The rows of a group lie close to one hidden flat surface of 8 dimensions, which passes through zero. Surfaces can cross.
In the rows, zero is written as 128.
Some rows, each with its group after it:
[135 150 148 116 101 166 165 162 133 109 131 115 136 146 159 121 146 121
 169 127 117] -> k335
[180 163  95 116 102 164 141 113 131 113  64 144  82 186  97 120 128 169
 178 126 124] -> k412
[149 121 147  90  90 192 146 140 135 107 168 153 145 156 144 119 127 143
 197 139 132] -> k992
[127  70 163 115 144  80 123 123 144 145 192 158 145  74 161 180  92 103
 111 124 136] -> k892
[112 125 142 152 131  94 126 144 136 120 158 137 122 125 140 150 131 126
 115 123 158] -> k993
[152 140 108 106 109 151 126 118 133 131  91 149 104 170 106 122 129 156
 163 131 128] -> k215
[141 128 155 176 117 126 102 115 139 145 197 161 105 104 114 126 117 126
 119  99 126] -> k215
[159 112 135 112 126 130 127 124 154 116 111 144 108 127 150 133  98 114
 149 122  94] -> k335
[128 161 128 139 103 119 127 128 149 179 134 200  72 106 135 190 172 138
 138  96 161] -> k412
[ 89 111 103  59 117 186 133 159 150 122  70 103 135 181 136  84 156 131
 158 142  67] -> k993
[159 127  98 120 150 123 160 131 127  94 106 123 114 149 126 160  98 157
 146 144 144] -> k714
[124  90 186  61  86 156 146 157 157 142 165 150 166 115 188 145 135  94
 185 128 103] -> k892
[136 118 115 109 123 144 153 151 167 113 137 175  89 174 128 157 131 167
 176 135 143] -> k892
[158 156 141 150 129 127 166 143 114 107 137  97 133 107 153 152 120 113
 137 120 130] -> k714
[130 114 149 129 144 135 123 106 131 168 115 119 160  92 122 109 131  98
 111 120  92] -> k79
[ 78  95 143  88 123 114  96 128 115 154 141 109 170 125 121 122 142 115
 106 137 121] -> k892
[131 167 109  87  70 144  97  94  82 135 101 144 137 156 119 111 161 146
 152 138 182] -> k79
[167 158 166 115  82 128 110  87  99 170  91 103 162 107 129 106 132  80
 139 103  99] -> k419
[159 139 116 136 139 126 146 130 136  92  90 111 104 134 145 128  94 119
 140 129 102] -> k412
[126 137 121 150 140 139 145 140 119 107 143 105 134 147 109 125 128 152
 127 137 138] -> k419
[158 128 168 115 101 101 134 134 162 138  93 144  98  79 209 150 107  51
 145  96  67] -> k412
[166 169 130 141  93 144 116 102 100 136  95  96 118 151 101 102 126 126
 143 107 104] -> k892
[113 105 152 165 140  73 121 143 134 137 173 108 126 135 100 165 117 134
  99 112 134] -> k419
[ 85 120 117  58 114 154 147 170 137 126  87 116 145 172 145 123 173 136
 158 143 118] -> k714
[142 138 138 158 146 127 153 132 108 104 163 104 150  98 144 140 114 124
 115 136 148] -> k335
[142 126 137 158 141 109 136 127 121 118 151 112 125 127 114 141 109 136
 116 125 138] -> k419
[126 127 148 170 128 140 116 133 139 155 168 121 103  99 115 129 129 121
 112  96  85] -> k993
[123 113 140  77 118 127 107  97 117 156  94 132 170  96 149 113 131  91
 125 139 115] -> k335
[101 140 101  98 124 136 105 101 103 172  92 137 159 142  84 117 173 155
 114 141 158] -> k992
[153 121 140 153 123 109 137 135 156 125 150 153  87 129 134 158 103 132
 139 111 122] -> k714
[144 112 142 145 151 110 150 143 146 103 153 124 122  96 167 150  96 104
 118 126 120] -> k892
[202 150 103 143 151 138 155  84 101 110 145 145 123 103 109 159  84 166
 141 144 178] -> k412
[ 98 148 127  76 101 135 149 155 116 149  78 105 159 155 134 135 187 122
 145 139 140] -> k215
[127 167 117 117 122 135 180 165 116 113  88  89 138 161 126 148 163 144
 148 137 145] -> k215
[109 130 101 101 123 148 120 129 116 129 102 115 138 171  98 105 149 162
 133 144 135] -> k892
[155 193 148 163 102  82 151 136 109 159  93  94 105 109 132 191 154 107
 121  88 139] -> k714
[158 136 103 112 145 121 132  89 102 121  86 119 136 116 118 133 102 133
 120 148 144] -> k714
[112 113 137 185 156  56 119 149 166 120 124 113  74 105 147 152  97  88
  79  93  87] -> k79
[ 86 113  98 111 148 107 110 133 118 118  93 109 135 136 125 115 133 131
  90 149 131] -> k79
[ 91 131 123 116 107 117 112 157 132 117 115 128 109 156 143 128 152 125
 123 125 135] -> k79
[145 128 142 133 114 125 121 110 122 141 141 142 132 107 133 132 119 116
 132 120 132] -> k992
[108 143  64  98 139  99 119 125 115 120  44 120 108 181  93 135 145 167
 112 145 161] -> k335
[156 125 133  67 132 165 180 143 119  66  98 106 187 122 201 113 103  96
 176 171 125] -> k993
[148 168 155 166 119 128 158 134 103  98 157 112 157 116 154 127 138 115
 142 135 177] -> k993
[135 138 127 148 124 108 146 161 158 104 107 116  82 150 148 155 120 123
 137 107 103] -> k714
[136 129 148 147 123 115 142 151 142 115 136 107 118 132 142 138 116 110
 133 111 103] -> k419
[ 75 138 160 131  94 151  85 114  91 179 181 125 181 110 109  87 190 117
 106 121 148] -> k992
[132 107 140 127 141 121 138 130 136 116 142 124 137 102 153 134 106 107
 125 133 112] -> k335
[149 126 109 121 146  88 146 115 122  89 106 144 133 137 142 148  98 138
 131 156 186] -> k993
[117 117  94 177 156 105  87 108 133 129 154 149  86 142  71 122 109 169
  83 128 147] -> k215
[112 113 131 144 139 123 142 153 145 121 171 142 115 139 123 151 130 154
 129 131 147] -> k412
[144 129 165 161 118 121 134 129 129 141 205 154 132  98 132 163 126 130
 136 118 153] -> k993
[140 129 121 142 123 177 143 150 155 127 146 129  81 157 102 130 125 161
 153 110  80] -> k993
[107  89 117  60 126 126 118 130 147 142 112 166 133 152 130 142 133 144
 147 145 136] -> k419
[189 160 118 172 130 148 125  90 113 118 113 117 108 118 100 103  93 134
 134 116 106] -> k335
[158 119 126 164 175 128 140 107 121 132 152 122 141  99  95 136  95 146
 106 137 130] -> k79
[121 178 126 122  50  93  67  99 106 156  70 142  89 148 137 119 164 100
 123  93 144] -> k79
[ 76  93 117  82 145 138 108 118 102 135 144 122 191 116 124  98 142 130
 103 166 149] -> k992
[ 96 139 133 149 129 152 137 155 114 121 162 105 143 145 111 111 161 149
 123 132 145] -> k419
[118 107 140 113 113 120 103 123 142 143 134 151 115 128 133 126 121 124
 132 123 121] -> k992
[114 157 116 117  96 133 145 167 143 132  86 123  90 187 114 147 170 151
 155 110 126] -> k714
[127 130 109 136 123 146  91  84 109 147 136 148 134 129  86  96 130 150
 113 135 141] -> k215
[110 110 158 166 114 138  93 135 153 140 193 151 105 116 132 106 130 114
 121 101  99] -> k215
[122 166  86 104 130  96 147 137 114 137  33  97 119 174  98 157 164 151
 126 134 156] -> k215
[184 154 143  91  70 145 125 105 142 154  70 161 100 155 136 130 133 115
 193 103 102] -> k335
[117 146 120 144 125  79 108 110 107 147  95 113 122 108 126 141 137 105
  89 119 144] -> k335
[142 132 125 147 151 125 129  94  90 150 183 145 165  94  90 149 122 162
 109 143 194] -> k992
[135 127 140 109 121 110 143 131 139 158 110 147 122 116 136 166 139 114
 138 118 124] -> k992
[141  90 126 104 148 104 162 165 147  76 105  88 125 174 139 147  80 131
 149 142  98] -> k419
[ 19 118 153 120 114 149 116 187 124 142 160  87 173 143 136  88 210 113
 102 131 114] -> k892
[139 137 146 119 104  81 135 136 152 150  73 125  99 127 156 167 135  88
 136  98 103] -> k215
[180 159 120 103  93 170 148 128 136 105  71 131 105 171 143 113 122 132
 189 126 101] -> k79
[117 117 132  98 147 131 162 151 114 107 139 106 172 106 162 152 129 120
 132 156 142] -> k714
[145 119 144 134 111 112  97  91 134 185 162 177 108 100  95 159 122 135
 119 101 135] -> k993
[ 88 125 142 125 123 107  98 133 146 148  92 125 122  90 169 107 149  64
  94 110  85] -> k419
[112  84 139 142 159  83 119 128 133 115 156 115 144 109 130 133  90 111
  90 132 120] -> k412
[132 106  81 100 141 136 147 154 160  80  97 142  78 197 114 139 103 179
 156 142 122] -> k992
[114  83 155  48 106 122 107 108 138 173 126 171 167  98 162 141 132  93
 144 139 128] -> k79
[133 106 146 117 115  93 101 118 148 136  99 117 119 135 140 110 101  91
 122 111  77] -> k412
[ 99 133 120 103 140 164 146 139 122 120 114 130 169 121 150  98 168 122
 133 159 144] -> k892
[ 98 106 112 117 162 125 157 161 142 119 171 156 128 105 154 179 139 153
 119 151 168] -> k412

New rows. What belongs after each?
[132 138 125 109  95 153  76  71 110 194 121 165 138 137  68 100 160 150
 134 120 139] -> k335
[125 138 135  94 119 140 152 147 146 140 100 146 124  89 193 152 156  92
 144 123 116] -> k412
[103  93 122  66 100 156 100 130 140 114 118 146 134 165 143  91 125 129
 158 145 110] -> k992
[106 136  40 117 171 131  91  79 117 123  46 168  88 111 116  94 128 148
  76 154 149] -> k419
[103 131 150 105 115 104 132 151 131 130  88 102 143 107 188 128 146  66
 120 121 101] -> k335
[ 82 130 148 136  88 139  74 131 122 134 137 113 130 142 130  67 158  99
 113 106  94] -> k992
[ 87  83 145  81  97 113  98 143 137 158 148 123 136 156 111 138 136 137
 133 118 110] -> k892
[148 127 131 116 120 110 138 139 132 107  80  86 126 170 118 122 103 119
 144 122  89] -> k419
[167 143 119  91 104  97 162 132 125 123 106 164 111 148 141 204 126 153
 170 135 192] -> k335
[124 136 143 124 122 141 136 131 120 141 145 135 149 105 141 131 146 118
 136 130 140] -> k412
[186 155 130 187 148  89 160 126 128  72 121 108 101 102 158 149  72 109
 122 122 136] -> k993
[137 126 127 128 132  49 134 133 136  96  89 143 116 129 172 156 104  94
 123 133 170] -> k993
[ 66 107 120 119 164 105 158 181 126  94 157 102 158 123 156 152 145 131
 100 158 161] -> k335
[119 155 160 132 137 154 176 149 106 140 143  93 187  85 151 137 172 101
 130 135 137] -> k992
[137 149 132 113 130 159 143 120 124 128  88 136 152 102 168  98 147  96
 143 138 123] -> k892
[152 131 118 112 147 106 148 105  99  93 126 131 172 112 154 141 102 126
 132 168 190] -> k993
[127 113 123 141 159 100 146 146 156  98 103 125 107 109 175 134 107  97
 116 129 102] -> k892
[118 146 123 112 130 107 157 152 111 105  99 100 139 127 157 148 139 116
 130 141 150] -> k335
[126 152 123  82 115 135 155 147 110 105  66  93 156 134 172 126 144 102
 147 145 130] -> k335
[156 128 103 178 146 126 113 104 131 112 158 149  83 135  86 126  92 168
 115 121 141] -> k215
[180 172  73 184 187 124 159  95 126  92  85 160  87 107 119 133  99 158
 120 145 177] -> k892
[120  88 114 133 175 110 151 158 146  65 138 103 129 146 139 135  78 137
 116 150 113] -> k412
[166 131 142 167  92 125  55  67 105 101 149 121 107 109 135  58  67  87
 112 104  92] -> k992
[125 111 133 114 155 118 156 134 119 127 139 121 165  96 153 153 120 117
 121 144 141] -> k992
[119 143 121 213 162 105 134 145 107  96 173  74 113 124  99 130 111 145
  79 117 135] -> k892
[133 108  91 157 187 172 126 127 132  32  94  73 131 132 146  15  68 110
 102 160  60] -> k714
[184 174 127 172 115 109 134  96 109 149 129 133 100 113 101 164 116 138
 132 102 155] -> k714
[ 77 129 133 133 136  85 172 206 136  96 157 111 126 142 168 194 157 130
 123 135 176] -> k335
[ 94  92 105  82 111 147 120 155 124 119 150 117 132 206  77 137 135 196
 152 144 136] -> k892
[152 140 101 122 130 137 108  90 105 120 102 124 128 137 104 103 107 143
 126 140 137] -> k992
[170 159 120  97 129 118 136  81  77 102  64 105 184 104 162  98 105  92
 134 159 163] -> k993
[101 108 137 120 127  62  79 105 121 180 113 116 140 129  88 141 130 116
  83 114 130] -> k419
[101  90 120 120 162 158 137 151 142 125 162 110 130 125 119 125 119 145
 114 137  87] -> k993
[153 104 148  51  92 114 126 100 138 148 123 199 156 124 155 161 125 116
 180 145 172] -> k993
[115 104  95 122 158 133 148 159 134  80 145 114 115 176 105 139 106 182
 132 150 141] -> k892
[181 167 145 154 116 131 131  87 128 155 114 171 115  79 147 132 132 102
 143 110 145] -> k892
[168 135 140 121  95  91 109  96 116 131 157 177 110 100 153 177 102 125
 142 120 179] -> k79
[113 119 108 127 162 111 150 147 138 106 122 131 115  99 161 160 119 127
 104 138 139] -> k412
[156 131 136 127  91 136 108 108 137 147 146 172 106 145 109 134 129 150
 159 112 139] -> k992
[133 160 151 165 130 136 146 129 139 140 142 156 128  82 164 125 154  97
 131 118 137] -> k892
[142  80 112  89 141 167 128 128 164 108 118 147 114 153 129 100  93 142
 154 140  76] -> k335
[158 158 145 205 115 139 127 133 145 125 163 128  76 137 103 118 124 137
 131  89 100] -> k335
[172 142 124 126 122 157 141 112 142 113 106 167  92  94 173 129 110 107
 154 120 114] -> k419
[122 116 109 114 155 117  99  91 142 181  49 121 126 127  88  96 126 116
  99 119  74] -> k79
[143 139 127 139 137  82 160 144 124 126 122 116 113 114 138 200 122 131
 122 119 153] -> k714
[139 107 123 108 139 123 141 126 155 135 142 189 109 123 136 166 117 148
 151 135 158] -> k892
[116 104 123 147 151  83 141 163 151  77 150 128  92 122 168 164  95 123
 108 125 133] -> k79
[162 133 119 129 121 138 135 116 147 128 121 169  89 126 135 144 114 143
 151 124 133] -> k419
[132 123 131  89 108 133 138 140 131 120  77  89 142 177 126 115 120 118
 156 132  90] -> k419
[149 142 160 165 110 106 110 109 121 149 151 118 120 106 121 134 115 108
 115 100 114] -> k892
[106 140 125 170 133 150 125 152 135 133 162 113 101 146  96 123 147 154
 112 113 107] -> k993
[148 107 115 130 165  94 107  74 112 143 145 170 135  52 140 152  84 118
  91 143 164] -> k419
[151 141 129 152 140 150 138 117 114 102 133 105 140 112 133 100 106 116
 124 135 119] -> k714
[130 143 120 124 143 146 151 125 136 124 107 161 133 106 155 119 152 120
 136 144 149] -> k892
[119 102 134 129 156 103 117 118 119 116 135 100 156 106 136 114  97 108
  95 138 117] -> k412
[141  96  99 113 145  92 106 112 164 118  64 142  74 145 132 127  78 119
 122 121  78] -> k335
[179 158 118 128 109 100 120  89 114 140  79 138 107 124 124 147 109 122
 134 118 145] -> k335
[126 123 112 153 163 143 150 137 125 112 154 121 131 142  94 131 121 167
 119 143 143] -> k79
[142 164 117 151 134 130 115  88  99 146 105 124 139  99 112 104 136 119
 107 124 143] -> k892
[120 161 124 146 109  54 129 147 149 164  60 115  68 157 115 181 162 114
 108  84 123] -> k215
[131 133 105 115 151 103 159 144 118 103  86  95 127 130 144 158 114 130
 117 139 132] -> k714
[119  98 125 110 136 155  94 104 126 123 137 133 150 105 140  74 105 106
 111 142  96] -> k215
[119  87 170 127 117 117  84  97 106 141 171  95 197 138  97  78 102 110
 113 131 110] -> k412
[152 114 145  95 109 137 104  92 137 155  97 145 139  96 151 107 109  84
 137 117  87] -> k335
[140 164  99  69  91 198 135 117 114 140  72 150 131 183 102 104 171 170
 188 143 141] -> k412
[101  87 121  99 160 141 108 105 114 121 149 134 183 104 135  94 113 123
 105 164 135] -> k714
[ 78  79 145 139 151  86 115 161 144 128 190 118 130 117 129 164 117 131
  89 125 128] -> k892
[111 103 161 154 111  81  86 131 156 143 128 112 110 143 123 112 111  93
 111  91  79] -> k412
[ 94 151  99 142 122 111  97 125 102 127 103 113 118 145 107 111 157 138
  93 130 155] -> k79
[142 170 116 181 158 152 169 134 126 108 139 145 122 103 136 119 148 140
 127 139 171] -> k892
[109 136 156 156 123 191 144 156 156 175 157 129 136 162  69 100 187 160
 153 109  94] -> k79
[150 164  92  97 107 203 127 101 124 134 102 181 111 141 118 104 156 166
 171 142 156] -> k419
[ 76 159 151 138  88 131 134 172 130 175 152 127 131 161 105 151 216 144
 139 105 157] -> k215
[160 145 114  91 117 171 155 131 148 112  71 158 115 154 150 117 137 135
 184 140 122] -> k892
[182 164 160 130  90 145 161 120 115 138 165 156 137 118 140 170 136 134
 179 118 174] -> k335
[144 111 139 126 150 150 127 101 147 181 107 133 150 117  88 110 132 124
 131 120  76] -> k79
[108 128 121 106 130 120 103  99  96 145 111 116 168 105 125 108 142 111
 100 143 143] -> k79
[137 100 153  77 115 153 126 111 129 158 139 144 166  92 157 124 124 100
 146 136 104] -> k993
[182 121  96 108 156 145 135  82 106 102  84 117 146 113 127 109  73 130
 133 158 122] -> k335
[129 170 146 167 117 119 150 142  99 104 162 121 157 134 136 132 155 131
 136 136 201] -> k993
[164  75 156  92 129 152 120  98 146 145 190 188 150  96 141 141  91 133
 161 137 123] -> k335
[ 98 165 126 177 121 164 130 148 122 130 174 138 112 134 107 113 181 159
 120 118 157] -> k419
[142 148 120 142 134  80 128 108 111 132 102 120 118 109 129 157 120 114
 108 122 157] -> k335
[142 100 136  72 130 120 137 117 119 117  85 104 172 121 158 119  97  99
 140 147 102] -> k419
[151 138 119 123 121 160 102  75 106 156 135 150 142 124  86 107 128 153
 132 132 144] -> k335
[166 130 167 129 121 173 161 136 141 137 152 128 152 112 141 123 124 116
 167 121  97] -> k79
[147  95 160 105 142 118 152 131 121 114 157 114 178  99 158 147  87 104
 138 146 125] -> k419
[ 95  69 182 132 124  79 125 177 142 116 198  73 147  99 174 153  90  74
 103 106  70] -> k892
[ 33 111 138 148 155  94 122 190 140 117 134  76 140 120 155 110 169  91
  70 127 102] -> k335
[106 126 103 109 127 125 135 166 154  93  82 124  95 189 130 124 140 144
 145 136 118] -> k993
[160 173 119 187 150 130 133  94  92 120 120  99 141  88 118 103 121 114
  94 127 146] -> k892
[163 154 121 129 133 165 172 136 120  95 123 120 127 126 144 128 118 139
 158 138 133] -> k412
[113 145  85 148 146 139  98 111 112 114  69  97 117 153  92  64 128 134
  94 134 105] -> k714
[105  88 132 118 144  85 139 172 170 102 117 120 100 146 163 155 102 111
 119 121  86] -> k419
[183 120 152 129 151 191 180 126 144 130 142 121 161 114 120 119 103 136
 172 134  84] -> k79
[ 87 153 117 143 152 151 147 150 133 127 125 138 144 113 145 101 182 123
 116 143 154] -> k892
[109 169 118 130 109 129 111 125  98 112  68  77 135 128 150  78 149  86
 106 123 109] -> k79
[129 107 104 117 160  98 132 125 124  93 112 120 127 116 148 140  92 122
 106 142 136] -> k79
[109 138 160 114  87 145 133 162 138 130 130 117 136 132 171 116 164  91
 151 114 103] -> k79
[ 92 164 136 130  84 160 107 145 114 146 105  88 130 175 100  78 187 127
 134 109 101] -> k892
[111 134 143 169 115  67  96 141 155 140 108 120  76 114 149 138 129  78
  93  84  89] -> k79
[125 106 147 118 122 141 138 156 162 118 150 144 112 141 150 133 127 122
 154 122 104] -> k335
[126 165 134 116 134 103 189 169 109 118  82  71 160 129 159 168 157 107
 134 137 144] -> k215
[ 84 102 118  91 154 137 138 141 129 131 144 144 169 118 137 125 151 137
 119 160 160] -> k892
[106 144 121 170 122 116 106 133 120 147 162 131 105 152  73 132 154 165
 103 115 155] -> k892
[ 78 105 127 120 118 146  87 136 147 135 128 130 118 148 127  69 148 116
 115 122  85] -> k215
[134 132  91  99 147  93 139 133 126 103  26  91 108 140 145 142 104 114
 118 134 105] -> k714
